Every row belongs to one group in each of 4 separate groupings. Each group adds its own fixed numbers to the row, and there is some noise. The rows also spread widely along 15 directions, which tell nothing about the answers.
Known rows, each followed by its group in each grouping:
[-0.90 -1.82  0.99  1.54 -0.44 -1.84  0.69  1.09  2.50  3.24  0.64  0.77
 -1.21 -1.32 -0.79  0.50  1.74  1.48  1.99  0.68 -0.77  1.42  1.00 -0.67
 -1.82 -1.26  2.52 -1.89 -1.39  1.59  0.70 -1.09 -0.33] => kitep (0) T k961
[-1.66  1.16 -2.04  0.70  1.03 -1.32  1.28 -0.11 -1.36 -0.25 -0.22  1.80
  0.94  1.30 -0.23  0.68 -0.58  0.24 -1.64  0.43  0.85 -0.37 -1.22 -1.51
  1.35 -0.17 -0.95  0.84 -2.53  0.16  0.54  2.11 -3.24] => muf (2) A k354
[-0.26 -0.13  1.64 -1.65 -0.18 -2.32  1.90  1.47  1.33  2.11 -0.68  1.10
 -0.87 -1.04 -0.62 -1.05 -0.81  0.35 -1.25 -2.54 -2.20  0.56 -0.33  0.81
  0.11 -0.97  3.63 -1.87 -1.11  0.07 -0.07  0.55 -0.58] => kitep (4) H k354
[ 1.06  0.50  0.59 -1.82  0.65  0.23 -1.62 -1.37 -0.20 -1.32  1.16 -1.29
 -0.76  1.16  0.63 -0.48 -1.50  0.44  1.22  0.02  0.01 -0.45  0.11 -0.59
  0.96 -0.68 -1.56 -1.92 -0.06  0.59  1.35  1.45 -1.01] => bavom (1) A k593
[-1.28 -0.10  0.88 -1.13 -1.99  0.74 -1.91  0.43  0.97 -1.48  1.08 -1.87
 -2.02 -1.28  1.59  0.13  0.96  0.03 -1.55  0.76  0.44 -0.79 -2.47  0.66
 -0.77 -0.41 -0.44  0.18  0.07  0.63  2.28 -1.57  0.55] => muf (3) H k961
[-1.37  0.56  0.02  1.72 -0.87 -0.99  1.45 -0.46 -0.14 -0.09  1.11  0.11
  0.49 -0.25  1.54  0.18  2.16  0.47 -0.52  1.07  1.17  1.43  1.12  0.40
  0.66  0.01 -1.70  2.84 -1.79 -0.90  0.66  0.65  0.92] => bavom (4) U k313
[-1.75 -1.29  1.20 -0.81 -1.79 -1.68  1.31  0.26  2.10  0.07  0.78 -0.74
  1.31 -2.47  2.31  0.27  2.72  0.97 -0.60  1.32 -0.39 -0.62 -0.98  1.58
  0.99  0.28 -0.14  0.01 -1.86 -0.17  2.74  0.91  1.28] => muf (1) T k313
[-0.07 -1.53 -1.08 -2.59 -1.08  1.05 -4.51 -2.04  0.96  0.23  1.29  0.89
  1.49 -2.53  0.72 -0.51 -1.03 -2.11  0.46 -0.26 -0.93 -1.50  0.03  1.13
  2.12  1.40 -1.73 -1.10  0.41  1.69 -0.68  1.43  0.16] => kitep (2) U k593
[ 0.70  1.10  0.67 -1.09 -0.41 -0.90 -3.25  0.94 -0.58  0.86  0.79 -0.65
 -1.48 -1.17  0.05 -0.36  1.21 -1.29  1.38  0.54 -1.51  1.64  1.36 -0.98
 -3.15 -1.52  1.76 -1.91  0.79 -0.11  0.21  0.58  1.46] => muf (0) A k354
[ 2.29 -1.77 -0.57 -3.61  1.28 -1.19 -0.14 -1.58 -0.76  0.96 -1.09  0.32
 -1.62 -0.19  0.21 -1.91 -2.23 -0.28  0.98 -0.85 -1.46 -0.21  0.27  1.09
 -1.07 -0.07  1.19 -2.85  1.54 -1.86 -0.31  0.03 -1.43] => kitep (3) A k961
[-2.03  1.30  0.69 -0.80 -0.97 -1.64 -4.78  0.43 -0.70  0.87  1.95  0.72
 -0.24 -1.27  1.78 -0.87  0.53 -0.48 -1.05  0.14 -1.52  0.81 -0.86  1.08
 -0.36 -0.33  0.60 -0.35 -0.28 -1.36  1.81  2.45  0.52] => muf (0) U k354
[-0.63 -0.67 -0.19  0.78 -1.20  0.12 -1.96 -0.54  0.20  2.18 -0.90  1.16
 -0.72 -1.95  1.44 -0.49 -0.53  1.61 -1.00  1.41 -1.36 -0.22 -0.94  2.80
 -0.66  1.49 -0.30  1.00  0.96 -2.56 -2.06  0.60  1.21] => muf (0) H k354
[ 0.69 -1.47  0.04  3.03  0.35  0.51 -2.89 -1.13  2.38  5.08  0.29 -0.63
 -0.14 -0.94 -0.11  0.42 -0.16  0.88 -2.11  1.29 -0.86  1.07 -1.20 -1.28
 -0.41 -0.02 -1.46  1.72 -0.49  1.96  3.20  1.23  1.93] => muf (0) A k961
[ 1.01 -0.46  3.16  2.12 -0.42  1.32  3.01  1.39  0.53 -0.33  0.07 -2.32
 -2.49  0.50  0.59  2.09  3.80  1.76  1.30  2.81  1.93  1.23  0.94 -0.23
 -2.26 -2.62 -0.56  1.82  0.11 -0.55 -0.06 -3.71  1.65] => kitep (0) A k313
[-1.78  1.59 -0.08 -1.55 -1.52 -1.13  0.68  1.52  0.27  1.42  0.63  0.62
  0.30  0.01 -0.61  0.70  0.62  1.17 -0.81  0.91 -1.10 -0.24  0.35 -0.43
  0.90 -1.09 -1.04 -0.27 -1.92 -0.67 -0.03  1.17  0.17] => bavom (0) U k313
[-0.07  0.27  1.54 -1.38 -0.19  1.06 -1.63 -0.19  1.21  0.36  0.83  0.12
 -0.43  0.29  0.49  0.07 -1.70  1.28  0.61 -0.75 -1.00 -1.16 -0.24  0.59
  2.30 -0.65 -1.61 -0.88 -0.53  0.74 -1.44  1.88 -0.45] => muf (0) A k593
[ 1.44 -0.69 -0.65 -0.47  0.83  0.87 -1.94 -0.90 -0.84  1.49  0.10  0.26
  0.12  0.11 -0.51  0.25 -1.31 -1.17 -1.86 -0.59  0.01 -0.94 -1.85 -1.71
  1.17 -0.22 -1.16  0.69 -0.18  0.93  1.18  0.77 -0.92] => muf (3) H k961
[ 1.03  1.13  1.39 -1.03  0.69 -0.27 -1.10 -0.55 -1.39 -0.54  0.74 -0.11
 -1.23  0.38  1.32 -0.85 -0.02 -0.35  1.15 -0.56 -0.26  1.30  1.90  0.93
 -0.33 -0.68 -0.48  0.31  0.84 -2.00 -1.26  0.99  0.75] => kitep (0) A k593
[ 0.26  1.33  1.62  0.89  0.09 -0.44  0.29  1.06  0.43 -0.30  1.13 -0.73
 -0.87  0.23 -0.14  0.29  1.19 -1.02  1.06 -0.88  0.07  1.74  1.88 -1.18
 -0.86 -1.70  1.22  0.26 -0.92  1.05 -0.31 -0.29  1.02] => kitep (3) U k593
[ 1.21  0.09 -1.14 -0.05 -1.57  2.74 -1.40 -0.91 -0.42  0.15  0.33 -0.09
  1.41 -1.32  0.79 -0.11 -0.40 -1.20  0.66  0.81  0.46 -1.34 -0.06 -0.79
  2.33  2.52 -2.52  1.11 -0.72  1.36 -1.78  0.88  1.69] => bavom (1) A k593
[-0.59  2.91 -1.59 -3.98 -0.28 -0.95 -1.53 -0.48 -1.54 -2.23  0.50 -0.95
 -2.71  0.13  0.18 -1.61 -0.37 -3.66 -2.24 -2.31  0.00  2.17  2.08 -0.22
 -2.07 -1.83 -0.81  1.76  0.91 -1.18  0.26 -0.67  1.17] => muf (0) U k961
[ 0.90 -0.40 -1.21  0.79 -0.26  0.37  1.45 -1.05  0.88 -1.41 -1.28 -0.60
 -1.14 -0.38  0.99 -0.84 -2.11  0.45  2.21 -0.74 -0.26 -0.52 -0.03 -0.04
 -0.62  1.75  0.96 -1.29 -0.20  0.71 -1.27 -0.58 -0.38] => muf (0) U k593
[-2.28 -3.70  1.02 -0.57 -0.20 -0.20 -1.69 -1.90  1.45 -0.57  2.30  0.22
 -1.11 -0.67  1.92  0.14  1.73  0.85 -0.76  0.78  1.99 -0.73 -2.96  1.07
  1.46 -0.54 -1.13 -0.08 -1.42  1.58  4.63 -1.22 -3.37] => kitep (0) A k961
[ 0.00  0.68  1.71 -1.13 -0.32  0.31 -3.81 -0.57  0.62  0.56  1.23 -0.35
  1.47 -1.12  2.03 -0.32 -0.56  0.05 -0.06  0.28 -1.98 -0.63 -0.01  1.85
  1.51 -0.25 -1.25 -0.35  0.57 -0.50 -0.99  3.80  1.95] => muf (3) A k354
[-0.98  0.81 -0.03  2.44  0.74 -1.45 -0.53 -0.88 -1.25 -0.51  1.57  0.53
 -0.45  0.64  1.00  0.96  2.07  0.83  2.67  2.08  0.94  2.46  2.98 -0.39
 -1.75 -1.63 -0.90  0.45 -0.52 -0.83 -0.50  1.29 -0.74] => muf (2) U k354
[ 0.54 -0.74 -0.19  0.37  0.49 -0.07 -0.18 -0.55 -0.96 -0.74  0.02  0.45
  0.40 -0.36  0.41  0.74  0.80 -0.94 -0.63  0.03  0.75 -0.49 -0.69 -0.40
  0.55 -0.23  0.00  0.50 -0.59  0.15  0.28  0.41 -1.29] => muf (4) H k593
[ 1.89 -2.96  2.52 -0.23  0.87  0.57  0.22 -0.88  0.55  2.16  0.35  0.20
 -1.66 -0.13  0.94 -0.97 -1.05  1.44  0.85 -1.56 -0.27 -0.30 -1.32  0.99
  1.25 -0.35  0.95 -0.86 -0.03 -0.11  1.20 -1.03 -1.16] => kitep (4) U k961
[ 1.42  0.00 -0.91 -1.20  0.05  0.35 -1.45  0.18 -0.63  0.32 -0.65 -0.22
  0.72 -1.35 -0.33  0.22  0.20 -2.62 -1.50 -0.35 -0.76 -0.55 -0.57 -0.75
 -0.46 -0.11  0.72 -0.10  0.12  0.46 -0.19  0.63  0.83] => muf (4) A k593
[-0.88 -0.11 -0.58  0.06 -2.04 -1.30  0.03  2.31 -0.89  2.99  0.79  1.56
 -1.03 -1.46 -0.64 -0.04  2.46  0.05 -0.28  1.49 -0.14  1.03 -0.90 -1.66
 -0.99  0.37  1.75 -0.11 -2.61 -0.07  1.13 -1.13 -0.09] => bavom (3) A k313
[-1.24 -0.48 -0.43  0.33 -0.94 -0.10 -2.98 -0.06 -0.15  0.28  1.18  1.94
 -1.46 -1.64  0.84 -0.39  1.09 -0.47  1.45  0.79  0.21  1.26  1.89  1.71
 -1.20  0.12 -0.17  0.59  0.18 -0.52 -3.75 -0.43  0.46] => muf (4) A k313
[-1.16  1.25 -1.69 -1.07 -0.97 -1.45 -1.55  1.67 -1.94  0.25 -0.13  1.65
 -0.49 -1.34 -0.19 -0.24  0.43 -1.59  0.07 -0.01 -1.10  0.19 -0.04 -0.68
 -1.70  0.44  2.28 -1.31 -0.46 -1.10 -1.60  0.69 -0.58] => muf (0) H k961
[ 0.68 -0.63 -0.42 -0.44  1.29  1.55  0.08 -1.46  0.81 -1.19 -0.83 -0.48
 -0.36  0.47 -1.06  1.16  0.07 -2.88 -2.82 -0.95  0.97  0.04  0.88  0.21
 -0.19 -2.17 -1.40  3.10  1.02  0.82 -1.61 -1.77  0.55] => kitep (0) U k313
[ 0.68 -1.48 -1.34  1.09  1.31  0.72 -2.24 -2.00  1.48 -0.31 -1.03  1.10
  0.57 -1.33  0.86 -1.49 -2.85 -2.10 -0.61 -2.53 -0.73 -0.42 -0.53  1.10
  0.49  1.79  1.57  0.03  0.50  1.98 -2.42  1.49 -0.16] => muf (4) A k961
[-0.76 -0.50 -1.39 -0.49  2.56 -2.68  1.52 -1.32 -0.97 -2.52 -0.92  0.10
  0.96  1.05  0.62  0.00  0.30 -1.61 -1.59 -0.27  0.78  0.08 -1.02 -0.49
 -0.94 -1.01  1.91 -0.82 -0.72 -0.55  2.76  1.25 -3.37] => kitep (0) A k961
[-0.39 -0.74  0.77  1.19  1.26  1.10 -2.50 -0.50 -1.12 -2.54  0.05  0.57
 -0.54  0.18  1.44  0.29  0.14 -1.25 -0.29  0.18  1.04 -0.64 -1.99  1.04
 -0.83 -0.38  1.80 -0.01  0.94 -0.23 -0.96 -0.64 -1.87] => kitep (0) A k354
[ 0.94  0.17  0.55  1.05  0.61  1.07 -1.02 -1.28  2.09  1.94  0.86 -0.63
 -0.06  0.71 -0.38  0.76 -1.58  1.79  1.23  0.12 -0.49 -0.26  0.96 -1.49
  1.80 -0.62 -3.21  0.08 -0.87  2.15  0.09  1.59  0.57] => muf (0) T k593

New rows, each followed by its group in each grouping:
[-0.59 -1.19  0.14  0.68  0.31 -0.48 -1.86  0.00  0.47  0.11 -0.23  0.66
 -0.46 -0.88  0.74 -0.28 -0.69  0.00 -0.36 -0.04 -0.61 -0.84 -2.28  0.36
 -0.74  0.11  2.53 -1.52 -0.31  0.65  0.78 -0.01 -1.22] => muf (1) T k354
[ 1.24 -0.68  0.44 -2.25  1.31 -0.70  2.28 -2.07  1.76  1.17 -2.28 -0.91
 -0.88  0.98 -0.38  0.16 -1.60  2.01 -1.50  0.64 -1.32 -0.03  1.60  2.92
 -0.35 -2.03 -2.19  0.41  1.95 -2.80 -1.62  0.48  0.45] => kitep (0) A k593
[-1.35  2.87  0.37 -0.89 -1.27  0.79 -2.11  2.12  0.21 -1.43  0.41 -0.53
 -2.97  0.18  0.05 -0.58 -1.31 -0.34 -0.12 -0.86 -0.56  0.03 -0.81 -0.77
 -1.43 -0.86  1.16 -0.99 -0.28  1.12 -1.48 -0.88  0.19] => muf (0) A k354
[ 0.76 -0.77 -2.08  3.43  1.22  1.73  1.07 -2.20 -1.03 -3.52 -1.36  0.32
  0.13  0.61  1.32  1.05 -0.90  0.33  4.00  1.59  1.82 -0.89  1.34 -0.14
 -0.89  1.65 -0.77 -0.04  0.89  0.15 -4.74 -0.17 -1.79] => muf (0) H k961
[-1.49  0.46 -1.45 -0.50  0.42 -0.01 -5.10 -1.13  0.15 -1.90  1.39  0.04
  1.00 -0.62  1.21  0.03 -0.73 -1.93  0.07  0.36 -0.27 -0.81 -0.72 -0.35
 -0.07  0.08 -0.59 -1.31  0.10  1.59  0.38  2.63 -1.02] => muf (0) A k961
[-0.50  0.91 -3.13 -4.07 -1.00 -0.55  0.60 -0.52 -2.28 -1.66 -0.85  0.19
 -0.86 -0.63 -0.54  0.16  0.89 -2.41 -2.72  0.90  1.04 -0.34  0.57 -0.06
 -0.60 -0.38 -2.45  1.99  0.27 -2.04 -0.60 -1.47 -0.23] => muf (1) H k313
[ 0.70 -0.18 -0.17 -1.06 -0.04  1.67  1.50 -2.07  2.01 -2.00 -0.23 -1.14
 -1.35  0.56  0.59 -0.46 -2.58  0.35  0.75 -1.98  0.55 -0.60  1.07  0.77
  1.93 -0.13 -2.62  0.46 -0.10  1.68 -1.80 -0.43 -0.16] => muf (4) U k593
[-0.12  1.49  0.49  0.48 -0.55 -0.96  1.10  0.37 -0.20  0.07 -0.99 -1.24
 -0.62 -0.49  2.01 -0.12  0.63  1.69 -0.10  1.64 -1.02  0.61  0.36  1.44
 -1.71  0.08 -0.14  0.71  0.55 -3.00 -0.02  0.79  2.14] => muf (0) T k354
[ 3.61 -1.44 -0.31 -0.42  1.52  2.50  0.29 -1.52  0.65 -1.86 -2.35 -2.20
  1.32  0.25  0.04  0.97 -2.53 -1.64  0.09 -0.79 -0.76 -3.04 -1.84 -1.07
  0.71  0.23  0.52 -1.69  1.28  1.75 -0.27  0.27 -0.25] => muf (0) U k593
[ 0.33 -0.55  0.69 -1.61 -0.52 -0.18 -1.53 -1.91 -1.10 -0.28  1.93  0.04
  1.52 -0.49  2.26  0.08  0.51  1.30  2.54  1.43  0.23 -1.01  0.70  0.55
  3.04  0.76 -3.63 -0.89 -0.65 -0.88  0.69  3.35 -0.67] => muf (1) H k593
[ 0.19 -0.87  0.58 -0.65  0.66 -2.09 -0.49  0.37  0.28  1.77 -0.67  1.20
  1.23 -1.24  0.23 -0.49 -0.07 -0.38 -1.00 -0.13 -1.95 -0.20 -0.72  1.31
 -0.20  0.06  3.02 -1.71 -0.26 -1.27  0.14  2.18 -0.20] => kitep (1) A k593
[-1.37  0.95  0.38  0.04 -0.31 -0.01 -0.12 -0.16  0.16 -1.83  0.95  0.32
 -0.91  0.37  1.42 -0.44 -0.77  1.38  2.28  0.37  0.37 -0.02  0.39  0.36
  0.41  0.29 -0.51 -1.37 -0.93  0.61 -1.18  0.81 -1.45] => kitep (2) A k354
[-0.20 -0.83  0.90 -1.25 -0.16 -0.45 -2.49 -0.37 -0.82 -0.85  0.19  0.06
 -2.33 -0.86  1.58 -0.62  0.50  0.24  0.22  1.29 -0.28  0.09 -0.61  2.85
 -2.56 -0.77  1.26 -1.01  2.07 -2.76 -0.58 -1.79 -0.17] => kitep (3) T k354
[ 0.55  0.14 -1.03  1.96 -1.19  1.08  2.40  0.32  1.19  0.92 -1.84 -0.59
  0.99 -1.17  0.01  1.00  0.38  0.17  0.35  1.20 -0.75 -0.24  0.84 -0.37
 -0.42  0.77 -0.18  1.22 -0.48  0.44 -2.45  0.23  2.27] => muf (0) U k354
[-0.83  1.31 -2.16  1.08  1.78 -0.01 -1.72 -1.96 -1.29 -4.86  0.52 -0.55
 -0.31  1.55  0.58  0.60 -0.64 -2.00  2.03  0.75  1.70  0.24  1.23 -1.42
 -1.90 -0.88 -0.47 -0.97  0.61  1.27 -0.68  0.13 -2.62] => kitep (0) U k354
[-0.50 -0.82  0.58  1.71 -0.49 -0.48 -0.28  1.32  0.47  1.56  0.17  0.19
  1.00 -1.18 -0.13  1.62  2.51 -0.44 -0.17  1.63 -0.67  0.22 -0.08 -0.33
 -1.36 -1.37  1.76  0.09 -0.71  0.13 -0.14  0.36  0.76] => muf (3) U k961
[-2.88 -0.97  0.78  1.31 -1.31 -0.10 -0.86  2.09  0.94 -1.72  0.47  0.73
 -0.13 -1.74  0.61  1.30  2.88 -0.88 -1.20  0.88  0.71 -0.65 -2.43  0.83
 -1.15 -1.12  3.39 -0.33 -1.47  1.54 -0.27 -1.28 -1.28] => muf (4) A k354
[ 0.16 -0.72  0.99  0.42 -1.48  1.47  1.29  1.28  0.76 -0.87 -0.55 -0.60
 -1.54 -0.91  0.32  0.78  0.60  0.90  2.62  1.36 -0.02 -0.82  0.00  0.59
 -1.50 -0.36  1.62 -1.69  0.39  0.58 -2.48 -2.60  0.16] => kitep (2) U k354
[-0.43 -1.52 -0.71  0.59  0.16  0.73 -0.83  0.43 -2.78 -1.41 -0.82  1.16
 -0.74 -0.92  1.23  0.31  1.83 -1.83 -2.12  1.33  1.72 -0.83 -2.84  1.46
 -1.54  0.44  2.00  1.55  0.62 -2.13 -0.48 -2.56 -1.62] => kitep (4) A k961
[-0.99 -1.73 -0.33 -0.86 -0.45 -1.44 -1.97  0.14  1.98  4.21 -1.04  1.28
  2.13 -2.59 -0.16  0.03  0.37 -0.47 -3.76  0.62 -2.73 -0.61 -1.54  2.13
  0.14  0.17  1.22  0.20 -0.02 -0.77  0.78  2.19  1.28] => kitep (0) A k961
[ 0.27 -1.85  0.99  0.54 -0.01  1.12  1.64  2.06  0.41 -0.40 -0.67 -0.45
  2.67 -1.03 -0.43  2.59  2.54 -1.32 -1.03  1.06  0.27 -2.94 -2.94 -1.56
  1.06 -1.09  2.22 -0.58 -1.61  1.96  0.90 -0.37 -0.65] => muf (1) T k961
[-2.17  1.42 -0.17 -1.35 -0.43 -1.30 -2.09  0.33  0.73 -0.21  1.63 -0.19
 -1.57  0.19 -0.64  0.49  0.22 -0.01 -0.11  0.44 -0.25  0.72  0.67 -1.11
 -1.05 -1.98 -0.86 -1.35 -0.59  1.27  1.38  0.27 -1.20] => kitep (0) H k961
[-0.09 -0.55 -0.06  0.02 -0.55  0.16 -3.14 -1.87  0.40  1.80  0.98  0.84
 -0.38 -1.41  3.03 -2.64 -2.61  1.47  0.86 -0.71 -1.14 -0.16 -1.00  1.66
  2.04  3.09 -1.43 -0.15 -0.34 -0.53  0.12  2.87  0.72] => muf (1) A k961
[ 0.37 -2.60  0.07  2.88  2.13 -1.37  0.90 -2.74  0.89 -0.10 -0.81 -0.21
  1.76  0.28  1.63  1.35  0.77  1.36 -0.04  1.78  0.24 -0.13 -0.27  1.49
 -0.24 -0.55 -0.12  0.36  0.05 -1.17  1.70  1.95 -1.27] => muf (0) U k593
[-0.49 -1.52 -4.11  0.00  1.51 -0.16  0.35 -3.80 -1.00 -2.68 -1.24  0.24
 -3.34  1.45 -0.17  0.04 -1.65 -0.04 -0.94  1.47  3.18  0.15 -0.43 -0.09
 -2.18  0.15 -2.85  1.31  1.11 -0.47  0.49 -3.61 -4.05] => kitep (0) H k313
[ 0.32 -2.39 -2.37 -1.21  0.94 -0.03 -1.01 -2.14  0.28 -0.34 -0.24 -0.38
  1.23 -0.14 -1.23  1.68  1.01 -2.44 -1.53  1.37  0.53 -0.97 -0.35 -1.31
 -0.63 -1.59 -0.78 -0.37  0.28  1.52  2.10 -0.28 -1.74] => bavom (0) U k961
[-0.97  2.28 -0.09  1.01  0.32 -0.41 -0.88  1.57  0.09 -0.74  0.28  0.10
  1.88 -0.63 -0.63  0.64  1.15 -4.43 -2.92 -2.48 -0.75  0.90 -0.03 -2.26
  0.04 -1.28  2.55  1.96 -1.79  2.37  0.24  1.89  1.38] => muf (0) U k354
[ 1.04 -0.72  0.98  1.52  0.46  1.46  0.33 -0.44 -0.24  0.38 -0.26 -0.89
  0.49  0.76  0.97  1.04 -0.19  1.99  0.25  1.97  0.34 -1.31 -1.46  0.06
  0.91 -0.15 -1.21 -0.11 -0.15 -0.36  0.23  0.83 -0.35] => bavom (4) A k961
[-3.69  2.91 -0.20  2.35 -1.44 -1.12 -1.20  1.52  1.44 -0.49  2.01  0.96
 -2.78  0.52  0.74 -1.12 -1.18  1.66  0.68 -0.90  0.53  1.68 -0.38 -1.13
 -0.03  0.72  0.33  0.07 -3.25  2.38 -0.24  0.57 -1.21] => muf (3) A k593
[ 1.64 -0.76 -0.77  0.90  2.47 -0.66  2.28 -1.35 -0.49 -1.61 -1.91 -0.85
 -1.27  1.73 -0.16  0.23 -1.83  0.41  0.24  0.14  0.56 -0.36 -0.70 -0.72
 -1.81 -0.75  1.21 -1.36  0.80 -0.33  0.52 -0.90 -2.65] => kitep (3) H k961
[-0.83 -1.86 -0.49  2.62  0.67 -1.83 -1.10 -2.03 -0.98 -0.09  0.44  2.14
  0.55 -1.86  2.66 -1.04  1.32 -0.55  0.20  0.54  0.96  1.64  0.40  2.34
 -0.55  2.11  1.17  1.85 -0.11 -1.95 -0.52  0.79 -0.36] => kitep (1) H k313
[ 0.60  2.89 -1.58  2.30 -0.86 -0.07  2.93  0.49  0.73  1.58 -0.96 -1.63
  1.77  0.35 -0.23  0.87 -0.31  1.27  1.52  1.87 -1.21  0.52  2.49 -2.56
 -0.28  0.85 -1.80  0.45 -1.38  0.42 -0.99  2.56  2.82] => bavom (0) U k961
[ 0.34  0.91  1.54  0.17 -0.49  2.84 -0.41 -1.26 -1.02 -3.77  1.22 -1.83
 -1.96  0.95  1.71  1.18  0.77  0.50  0.63  1.21  2.54 -0.38  0.37  0.95
  0.67 -1.05 -3.69  2.31  1.01 -0.59 -1.36 -1.68  0.24] => bavom (2) H k593
[-0.31  0.27 -1.55  1.08 -0.98  0.03  3.08 -0.81 -0.07 -1.72 -1.40 -1.58
 -0.29 -0.61  2.18 -0.13  0.65  1.17  1.12  2.35  0.99 -0.07  0.15  0.38
 -1.23  1.95 -1.20  0.75 -0.34 -1.09  0.16 -0.64  0.77] => kitep (0) A k961
[ 1.01  1.14  1.24 -0.03  1.24  0.54 -2.90 -0.09 -0.26 -0.64 -0.08 -0.87
  0.99  0.16  0.37  0.75 -0.13 -1.52 -0.78  0.19 -1.38 -0.51  0.19  0.49
 -0.86 -1.79  0.95 -0.37  1.63 -0.55 -1.11  1.77  1.61] => bavom (0) T k354
[-0.99  1.37  0.04  0.05  0.87 -1.67  0.60 -0.46  0.36 -1.63 -0.09 -0.58
  1.10  0.36  1.30  0.37  0.47  0.08 -0.96  0.70 -0.31  0.47  0.93  0.78
 -0.06 -1.05 -0.90  0.51 -0.66 -0.92 -0.06  2.71  0.24] => muf (4) A k313
[ 1.25  3.54 -0.33 -0.04 -1.07 -0.07  1.68  0.92  0.07  1.73 -0.57 -2.36
 -1.22  0.39  0.36 -1.08 -1.78  1.24  0.85  0.30 -1.63  1.05  1.31 -2.04
 -0.91  0.87 -1.47 -0.02 -0.40 -0.59  0.88  1.12  3.25] => kitep (0) U k961
[-0.19 -2.17  0.05  2.57  1.39 -0.09 -1.18 -1.24 -1.00  0.75  1.23  1.26
  0.30  0.25  0.84  0.80  0.96  0.12  0.85  1.14  1.50  0.16 -1.16 -0.98
  0.35 -0.12 -0.01  0.19 -1.14  0.75  2.13  0.00 -2.68] => kitep (2) U k961
[ 0.28  0.03 -0.50 -0.25  0.20  0.28 -0.51 -0.26 -2.08 -2.87  0.02 -0.16
  1.54 -0.61  1.55  0.63  0.93 -1.80  0.67  0.19  0.54 -1.52 -1.57 -1.16
  0.70  0.69  0.66 -0.80 -0.65  0.21  0.64  1.32 -1.38] => muf (0) H k354
[-0.56  1.07 -0.38 -2.07 -0.91 -1.19 -2.62 -0.57 -1.79 -0.73  1.24 -0.55
 -0.63 -1.75  2.22 -1.00  1.47 -2.18 -1.82 -0.22 -0.04  1.15 -0.15  0.61
 -0.76  0.19 -0.76  1.34  0.27 -1.52  2.48  1.01  1.41] => muf (2) H k961
[-1.28 -0.17  1.18  0.30 -0.69  0.06 -0.18 -0.65  1.93  0.51  0.39 -0.27
 -3.30 -0.17  1.30 -1.11 -0.46  1.63 -1.07 -0.85  0.21  1.40 -0.16  1.73
 -0.40 -0.73 -0.75  1.67 -0.39 -0.01 -0.01 -1.19  0.37] => muf (0) A k354
